The rows are grouped in 3 ways, from coarse to fine. Each group lies inside one group of the grouping before and may be the whole of it. The rows also spread widely along 7 directions, which tell nothing about the answers.
Known rows, each followed by its group in each grouping:
[  9   2  -5  12   3  -9   1   5  11  -9 -17  -5  10  -5  -4  -3  -1   1] -> q421 rab q984
[  3  22  10   3  -5 -12  13   9  -2 -13   3  -4  12 -14   9   7 -27   5] -> q273 zif q168
[ -3  23   8  -6  10 -10   8  -8   1   7  10  -7  -9  -6   7   8   1   8] -> q372 zuta q340
[  1   0  -2   1   1   7   1   0   4  -2 -11  -6  -6  -6  -5   1  11   5] -> q421 geso q179
[-4  4 -4 -6  7 -2  0  2 -6  2  2 -5 -4  2 -7  3  1  6] -> q372 zuta q451
[  7   5   3   9 -12  10   4   8  -4 -10  -6   0   3 -12   0   3  -3  10] -> q273 bozim q528
[-1  6  0  1  2 10  2 -1 -9  0 -9 -3 -5 -6 -1  4  2  8] -> q372 zikat q173
[  4   7   8  16   0   3   5  17  -3  13  22  -1   5 -10  -3  11  -6   8] -> q421 tabir q667
[-1  8 -3  0  4  7  1 -1 -5 -4 -9 -6  1 -5  1  4  0  7] -> q372 zuta q417
[  3   6   4   3   3  -5   3   9   0  -2   6  -6   4  -5   3   5 -10  -2] -> q273 bozim q238
[ 10  -2 -14  -6   9  -9 -20 -10   3  -9   3 -12  12  15  -5   7  -6 -16] -> q421 geso q96
[ 0  2 -6  2 11  5 -8  3 -5  7  8 -9  3  4 -3  8 -3 -4] -> q421 fale q178
[ 7  5  4 10  2 -9 -7  5  7 11 29  1  3  1 -8 13  0  5] -> q421 tabir q534
[  1  -4  -7  -1   8   5 -10  -5   0  -1 -14  -8  -6   5  -8  -3  13  -1] -> q421 rab q864
[  4   3  -5  -1   6 -10  -9  -5   4  -6  -6  -8   2   4  -6  -1   3  -5] -> q421 rab q969
[ 2 10  1  7  2  2  2  1  5  1 -5 -1  0 -7  1  4  3  8] -> q372 zikat q956
[  3  10   2   4  23  -9   2 -10  17  23   6 -12  -4   1   8   4  10  -9] -> q421 geso q638
[  9   1   3   7  14   7 -14 -24  13  22  13  -6 -12   4   9   9  23  -5] -> q273 zif q109
[  6   6   7   0   6 -15  -5  -6  11   6  17  -4  -5   1   0   6   2   2] -> q273 zif q232
[  5  -7   0  19 -12  26  -6  16 -10   4  10   3   5  -8 -12  11   5  14] -> q421 tabir q667
[ -3  -2   3   8   4  12   9  18  -5   9 -10  -6  -6 -11   0  -4   4   7] -> q273 bozim q528
[ -4 -10  -8   2  16  16  -7   4  -2  16  -6 -12  -8   4  -3   1  13  -7] -> q421 geso q179
[ 1 10  0  0  4 -6  3  5 -1  2  9 -2 -2 -3 -4  5 -1  9] -> q372 zuta q451
[ 13  -2  -8  10   0   0 -10  -1  10  -5  -1  -4  11   2  -4   5   4  -3] -> q421 geso q96
[ 4 -7 -1  9 12  5 -3  7  9 11 -3 -7 -3 -2  2 -2 12 -3] -> q273 bozim q238
[ 3  5 -2 -2  1 -5 -1  0  1 -9 -4 -8  2 -3 -4  4 -4  0] -> q421 geso q179
[-10   8   1  -5  13   4   5   8 -14  13  11  -8  -7   0  -2   6  -6   4] -> q372 zuta q451
[ 0  2  3 -3  9 -6 -5  1  1  4  7 -7 -4  4  0  2 -2 -3] -> q273 zif q232
[ 2  0 -8 11 13 13 -7  6 -2 10  0 -6  7  1  2  5  1 -4] -> q372 zuta q451
[ 0  7 -3  2  7 -1 -3  2 -3  1  4 -6  1 -1  2  7 -1  3] -> q372 zuta q340
[  5   0 -10   5  23   4 -15  -1   1   7  -8 -14  10   8   4   2  -2 -19] -> q421 rab q864

New rows, each followed by its group in each grouping:
[ 10  25  10   6   0  -7   2  -4  -2  -7  17  -4   9  -7   5  16 -18   2] -> q421 rab q864
[ -3  11   2  -3   7   0  -1   1 -11   8  24  -5  -3   2  -3  12  -7   5] -> q372 zuta q451
[  5 -11 -12   9  12   8  -7   7  10   8 -18  -8   3   1  -3  -5  15  -6] -> q421 geso q96
[  1  -8  -9   0   4  13 -11  -5  -3   1 -16  -4  -7   3  -6  -2  15   4] -> q372 zikat q173
[ 2 -1 -4  2 -5 14 -2  2 -6 -5 -5 -4  2 -2 -7  5  4  5] -> q421 geso q96
[  2  -3   1   0 -14  12   0  10 -11 -16  -4  -2   0  -6  -7   3  -4   9] -> q273 bozim q238
[ 0  7  2  1  9  1 -2 -2 -3  9  6 -3 -5 -1  0  7  1  4] -> q372 zikat q173
[ 3  1  1  3  2  5 -4  6 -7 -2  4 -7  2 -1 -1  4 -5 -2] -> q273 bozim q528
[ -6   0  -4  -6   3   5   2  11 -16  -6 -14  -5  -1  -2  -7   0  -9   5] -> q372 zikat q173
[ -1   0  -6 -11   8  -6  -9  -8   0  -4  -2 -11  -5   7  -6   3   2  -6] -> q421 geso q179
[ 0 10  5  7 19 -7  6  4  5 22  4 -7 -4 -5  6  3  1  0] -> q372 zikat q173
[  5  -3  -3  15   0  14  -3   7  -1  -1 -11  -4   5  -5  -5   1   3   3] -> q421 rab q984
[ -2  10  -2  -1   6   5   6   5  -9  -6 -16  -7   6  -7   4   1 -12   1] -> q372 zikat q173
[  7  -3  -3  -4   0  -7  -5   2   3 -12  -4  -6   1   2  -5  -2   1  -2] -> q273 bozim q238
[ -6   4  -2  -9  15 -15  10   9   4   0 -17 -14  -3  -3  -3  -7  -4  -2] -> q421 geso q179
[  1   0   1   3  -3  -1   3   3   1  -5  -8  -4  -5  -4 -10  -2   6  10] -> q421 rab q984
[  2   3  -3  -6  16 -12 -10  -6   2   4   2 -13  -3   9  -4   0   2  -7] -> q421 rab q864
[  0   4   0  -8  -1  -7   3   4  -2 -15 -10  -8   1  -3  -2  -2  -5   2] -> q273 bozim q238
[ 1 10  1  4 -1  4  0  2 -6  2 14  0 -1 -3 -3 11 -1 11] -> q372 zuta q451
[ 7  8  5  4 -2 -9  4  3  6 -6  0 -4  0 -8  0  1  0  7] -> q273 bozim q528
[ 6  0  2  6  2 -5 -3  6  4  1  7 -3 -1 -1 -3  2  1  3] -> q273 bozim q528
[ -2   7   0  -5  -6   5   1   9 -17 -11  -1  -8   5  -2  -8   5 -13   6] -> q421 tabir q667
[  7  23  10   3  -4  -5   8  -7   5  -2  -1  -5   1 -12   3   8   2  12] -> q421 tabir q667
[  5  -6 -14   9   4  19 -12   0  -3  -1  -8  -3   5   2  -3   4   9   0] -> q372 zuta q451
[  8   7  -3   2   5  -2   1  -4   9  -1 -11  -8   5  -3   2   1   4  -2] -> q421 geso q96
[ 5 -3 -4 16 17 14 -8 -4  9 22 -5 -3 -5 -1  5  3 20 -1] -> q372 zikat q173
[ 1 -4 -6  9  9  4 -4  9  5 10 -3 -1 -3 -1 -5  0 10  5] -> q372 zikat q956
[ 8  9  8 13 -1 13 -4 -2 -2  6 16 -2  0 -7  6 12  2  4] -> q273 bozim q528
[  6   4   7   7 -12  11   2   4  -4  -6   8   1   0 -10   0   8   0   9] -> q273 bozim q238
[  1   4  -6   9   9  -1  -2  15  -4   1   9  -4  10  -3   0   6 -11  -2] -> q372 zuta q340
[  0  -3 -10   3  15   0  -7   9  -4  -1 -15 -14   9   3  -1  -3  -8 -14] -> q421 rab q969
[  0  -1  -6  -4   5   4  -2   0  -1   0 -10  -9  -3   2  -5  -1   6  -1] -> q421 geso q96
[ 0  6  2 -4  6 -8  6  1  3  8  3 -7 -5 -3 -3  1  5  4] -> q421 geso q96
[ -1   1   1  -4   1 -18   4  11   5  -2   9  -5  -3  -2 -12   1  -3   6] -> q421 geso q179
[ -1   9  -2 -10  -2 -11   7   7  -6 -17 -11  -9   7  -3  -6  -1 -16   2] -> q421 geso q96
[  7   7  -2   6   1 -13   6   6  15  -8 -13  -5   6  -9  -2   0   0   3] -> q421 geso q179
[  9  12  -3  -2  -3  -3 -12  -8  -6 -21   2  -7  11   3  -3  10 -13  -3] -> q421 rab q864
[  6  16  -1  -1   7   4  -4 -13  -1  -1   2 -11   7   0   9  10  -5  -9] -> q421 geso q96
[ 2 -5 -2  7 -3 14 -1 15 -9 -5 -4 -4  5 -5 -1  3 -6  0] -> q273 bozim q238
[  7   1   3  15 -12   4   1   8   3  -3   4   8   0 -10  -9   7   6  20] -> q372 zikat q173
[  3   6   9  -2   9 -19   7   0  11   8  11  -6 -10  -5   3   1   5   3] -> q273 bozim q238
[  5   5   1  -3   6 -18  -6 -10  11   4   7   0 -10   4  -7   2  13   9] -> q372 zikat q173
[  9 -13 -10  16   8  26 -19   1   1   7 -10  -6   4   3   3   2  15  -9] -> q273 bozim q528
[ 1 -2  0  2  5  7 -7  1  0  9 15 -5 -6  1 -5  9  6  0] -> q421 geso q179
[ 1  4  4 10  7 10  3  8  0 18 16 -4 -1 -6  0  9  4  2] -> q421 geso q96
[  1  13   0 -13   2 -27  11   4   3 -15  -5  -9   4  -2  -6  -2 -13   3] -> q421 geso q96
[ -6   1  -1  -7  13   0   0   4  -7  11  -3 -12  -8   1  -5  -2   4   0] -> q421 tabir q667
[  5  20   5  -5  -1 -32   9   0   6 -15   3  -1   4  -6  -4   4 -16  10] -> q372 zikat q173
[ 8  6 -1  6 -1 -2 -4  3  3 -3  1 -5  6 -2 -6  4 -1  4] -> q421 tabir q667
[  2 -12  -6   0   5  -7  -5  13   3  -4  -4  -5  -2   4  -9  -6   5  -1] -> q273 bozim q238
[ -6   5   4  -6  11 -14  14  18  -4   1 -10 -12  -3  -7   0  -8 -11  -1] -> q273 bozim q528
[  0  16   7  -1   2  -9   7   2  -4  -5   4  -8   2  -5  -2   4 -16   3] -> q421 rab q984
[  9  -2  -3  10   3  -6  -9   8   7   6  11  -2   4   0 -10   5   5   3] -> q421 tabir q667
[  1  17   3   7   3  13   6   1  -5  -1  -9  -4   4 -11  10   7  -7   6] -> q372 zikat q956
[ 4 -1  0  6  1  6 -9 -5  0  6  5 -3 -4  1 -8  5 12  4] -> q421 rab q969
[ 7  2 -3  0  0 -4 -5 -3  4 -4  2 -5  2  1 -5  3  2  1] -> q421 geso q96
[-11   1   1 -13   7 -24  12  21  -3  -1   3 -10  -6  -1 -14  -5 -12   3] -> q421 geso q179
[  9   2 -10   7   6   4 -21  -4  -3  -1  20  -4  11  11  -3  14  -6  -6] -> q372 zuta q451
[ 13  20   3  10   3 -19   5  -3  16 -11  -7  -8  14  -7   5   3 -11   1] -> q421 rab q984
[ 15   3  -3  18  12  18 -17 -14  11  17   2  -7   4   0   8   9  19  -7] -> q421 tabir q667
[ 7  0 -5  1 -1 -6 -4  1  7 -9 -7 -4  4  1 -9  0  4  3] -> q421 geso q96
[ 11  17   9   9 -12 -11   6   1   5 -13   8   2   5 -11  -4  10  -7  15] -> q421 rab q864
[ 0  4 -3  2  8  5 -6  5 -6  5 10 -8  3  2 -3  9 -6 -1] -> q421 fale q178
[  7  -4 -15  -2  16  -3 -12  -8  10  -1 -20 -14   6  10   0  -4  10 -15] -> q421 geso q96
[  0  -1   4  15  -2  20   5  14  -3  12   5  -1  -3 -12  -4   8   6  10] -> q421 geso q179
[ 6  6  0  6  6 -5 -4  0  2 -1  2 -6  2 -2 -4  5  0  1] -> q421 rab q864
[  3  -2 -12   1  11  -3  -8   4   2   0  -5 -10   5   7  -7   1   1  -2] -> q421 fale q178
[  1   7   5   7  -5  10   6   6  -2   8  10   4 -10  -9  -7   7  10  21] -> q372 zuta q451
[ 7 -7  1 14 -1 14 -6  4  3  6  6 -1 -2 -4 -1  5 12  3] -> q273 bozim q238
[ -5   1  -6  -4   4   3  -4   8 -13  -4   2  -5   0   1  -6   4  -5   4] -> q372 zuta q340
[ 15  16  -8   9   9  -7  -5 -11  16  -8 -12  -9  14  -3   8   5  -3  -5] -> q421 fale q178
[-2  2 -4 10 12 13  4 14 -3 15 -4 -8  1 -7 -2  2  3  4] -> q421 fale q178
[ 3  9  1 -3  0  0  0 -2 -3 -6  1 -7  4 -1 -1  6 -5  0] -> q421 geso q96
[  7  13   4   0   1   4  -2 -18   6   4  -5  -7  -9  -5   0   4  17   8] -> q421 tabir q667
[ 0  4  1  5  7  6  2  3 -2  8 -4 -3 -6 -5 -1  3  6  7] -> q372 zikat q173
[ -2  -4  -5  -5   9   4  -9  -4  -6   2  -5  -9  -9   6 -10  -1   9   0] -> q421 rab q864
[  1  -2  -7  -4   7  -6  -5   2   3  -3  -6 -11   1   2  -7   0   0  -5] -> q421 geso q179
[ 4 10  3  3  3 12 -2 -8  0  3  3 -8 -3 -5  4 10  5  1] -> q421 geso q179
[  6  12  -2   0   2   9 -10 -17  -6  -8  -5  -9   4   1   3   9  -1  -5] -> q421 rab q969
[ -9 -10 -11 -13  -6   4  -6  13 -20 -16  -6  -3  -7   4 -20  -2  -1  12] -> q372 zuta q340
[  0   1   6   4  -3 -13   7  19   2   5  14  -1  -4  -7 -15   2   2  17] -> q421 tabir q667
[  6   1  -1  -5   4 -10  -6  -4   5  -6   2  -7  -1   4   1   1   2  -4] -> q273 bozim q238
[11  3  0 10 -2 -6 -7 -4 12 -5  0 -1  5 -4 -5  4  7  4] -> q421 rab q969
[ 12  -7 -10  15   6   4  -9   0  18   0 -12  -5   8  -2  -3   1  12  -4] -> q421 geso q179
[  3   2  -2  -1   6  -1  -6  -2   0   0   4 -10   1   3  -3   6  -3  -4] -> q421 geso q179
[ -1  -5  -9  18  15  34  -6  11 -12  14 -16  -7   8  -4   7   4   0  -8] -> q372 zikat q173
[ -8   8   3 -19   5 -32   8   6  -3  -2  15  -5 -15   5 -17  -1  -3  15] -> q372 zuta q451
[  1  16   7  -5  10 -18   2  -6   7   9  14  -7  -9   0  -2   6   4   6] -> q421 tabir q534
[ -1  12   2  -6   3  -7   9   4  -4  -5  -1  -9   3  -5   0   3 -10   0] -> q421 geso q96
